There are 3 ways to turn a row about zero (a turn may also mirror it). The second row of each pair is the first, turned, with some noise. The first 27 pairs use one turn. New pairs use 2 turns, one after the other, and a turn may come again.
In the rows, zero is written as 128.
Some pairs, each with its turns in order after it:
[128 120 120 150  84 165  89 152]
[123 124  90 153 110 108  85 154]
zanu

[ 78 146 101 126 109 136  96 171]
[111 132 144  92 168 139  77 143]
suvef

[ 84  79  93 166 104  80 136 130]
[100 183 126 159 136 118 167 189]
zanu

[137 116 161 142 157 144  99 155]
[112  68 114 119 128 131 115 145]
zanu

[130  86 135 134 146 121  82 157]
[152 101 103 108 136 174 109 119]
suvef

[129 110 137  80 168 130 128  90]
[121 115 143 180 115 152 140  89]
suvef

[144 161 129 133  78 107  90 105]
[143 121 124 138  95 104  85 178]
suvef

[173 180 132 159 141 103 172 135]
[127 132 143  91  82  92 174 145]
suvef

[ 91  93 127 157 117 125  91 172]
[ 75 119 105 138 103  83 119 160]
golup

[174 142 167 152 180  77  84 103]
[131 127  99 149 203 156 155 184]
golup

[161 149 147 154 109 101 118 177]
[ 81 169 122 169 140 149 121 130]
golup

[ 79  98 111 153 106  93  84 120]
[180 139 127 129 155 129  63 124]
suvef

[171 110 142 176 111 148 117 169]
[153  80 102 147  98  96 125 163]
zanu

[129 141 169 142 145 127 127 109]
[137 114 139 154 160 132 154 139]
golup

[136 158 141 131 162 166  90 145]
[109 136 140 109 112 187 139 155]
suvef

[163  78  82 171  84  78 178 115]
[158 186 147 144  88  72 192 172]
zanu

[149 175 161 114 119 132  96 175]
[128  73 100 165 119 132 111  89]
zanu

[157 151  84 177 107 160 116 133]
[111 176  91  87 101 119 114 154]
suvef

[167 114 151 151 121 121  89  94]
[131 102 118 149 127 175 130 183]
golup

[116 133 131  76  80  93 118 172]
[ 61 128 114 110 133 150 110  76]
golup

[150 169 178 140 108  79 152 114]
[130 129 125 186 181 170 128  98]
golup

[ 80 175 116 153 106 139  88 141]
[116 126  80 154  93 105 167 103]
golup

[119  86 153 128 167 126 118  86]
[165 137 126 171 125 164 143  98]
suvef

[144 103  97 128 169 116 141 132]
[148 157 126  94 144 110 105 159]
golup

[164  79 143 142  94 176 168 167]
[195 119  86 117 132  76 120 166]
zanu

[106 163 178 122 112 140 131 153]
[147 103  89 152 143 168 127 111]
zanu

[101  90 172 158 145  99 166  76]
[142 150 119  82 130 174 189 163]
zanu

New pairs. What belongs after each?
[162 132 153 126  83 171 141  81]
[117 137  50 141 150 140 164 163]
golup suvef

[126 125  85 131 123 126 166 128]
[146  88 128 142 112 145 152 108]
zanu zanu

[105 160  98 112  78 102 154 159]
[102 176 141 122  89 171 103 117]
golup zanu

[ 98  98 110  94 159 176  86 134]
[162 101 123 120  92  97 189 152]
suvef golup

[158  78 129 179 112 153 174 118]
[151 100 117 166 129  65 146  92]
zanu zanu

[136 149 108 177 135 120 105 174]
[ 98 119 128 175 113 101 101 161]
zanu golup

[175  85  96 139 136 128  97 143]
[121 101 107 173 158 110  91 109]
golup zanu

[131 132 135  83 129 131 113 116]
[104 154 141 106 126 144 125 106]
zanu zanu

[124  99 119  76 178 108 113  85]
[114 148 124  92 182 168 139  81]
zanu zanu

[116 169 168 107 118 113  94 102]
[166  97 124 115  74 125 133 118]
zanu golup

[125 148 136 113 146 142 123  97]
[112 134 126 163 133 151 125 137]
zanu suvef

[148 164  98 157 113  86 155 148]
[138 128 141 198 131 141 106 139]
zanu golup

[130 161 110  80 168 111 104 113]
[126 136  62 110 111 158 118 144]
suvef zanu

[175 170 173 119 133 152 117  90]
[125 172  94  85  98 100 104 107]
zanu zanu

[ 86 115 138 132 107 177  95 105]
[141 113  83 141 168  84 129 114]
golup suvef

[135 118 146 158 143 174 112 152]
[ 68 141 136 120 137 134 137 118]
suvef suvef

[150  76 179 103 163 112  82 112]
[ 89 139 172  86 145  64 123 142]
golup golup

[138 162 102 159 134  76 108 109]
[ 98 169 126  87  94 129 113 104]
golup suvef

[ 86  81 151  87 108 106 165 102]
[114 100 170 100  96 144 177 175]
suvef zanu

[136 165 122  79 133 119 171 172]
[164 150 121 144  76 140 169 104]
zanu suvef

[119 148 151 178 139 159 121  77]
[129 186 144 172 116 143 158 103]
suvef golup

[127 127 107 122 125 164 145 124]
[121 106 115 147 119 104 128 153]
golup suvef

[134 138 166 138 105 147 169 115]
[142 107 105  99  93 148 139 154]
golup zanu

[138 111 100  86 168 127 126  97]
[ 82  84 129 143 109 146 133 106]
golup suvef

[101 147  81 109 100  96 118 172]
[158 132  84 188 145  91 135 143]
zanu golup

[117 139  99 101 160 107  99 142]
[118  75 135 124 112 139 151 143]
suvef golup

[147 107  78 156  86 166  83 139]
[ 88 142 150 108 111 144  49 122]
suvef suvef

[ 87 169  82 141 180  98 136 112]
[139 101 159 180 106 138 147 199]
suvef suvef

[132 104 135  91  96 117 152 169]
[ 95 144 148 103 157 115 160 161]
suvef zanu

[ 97 147 101 122 121 122 138  99]
[121 148 148 132 120 140 140 170]
zanu suvef

[138 174 164 159 167 135 134 125]
[118 129  63 156 148 149 158 129]
zanu suvef

[118 170  81 118 150 122  90 178]
[ 87 126  68 104 153 136  88  90]
suvef zanu

[108  98 145 102  99 134  96  93]
[126 149 103 150 113 117 135 183]
suvef golup

[111 177 136 126 118 162  78 111]
[114 119 136  88 156 162 121 181]
suvef suvef

[143 143  80 114 159  85 154 178]
[143  98 128 108 118 167 196 155]
zanu zanu

[171  89 164  82 168  86 134 117]
[155 100 155  83 172 129  81  89]
zanu golup

[ 81  90  76 167 100 105 126 125]
[129 126 174  59 149 121 131 168]
zanu suvef

[104 113 147 125 172  76  96 110]
[132 155 119  76 153  85 110 148]
golup golup

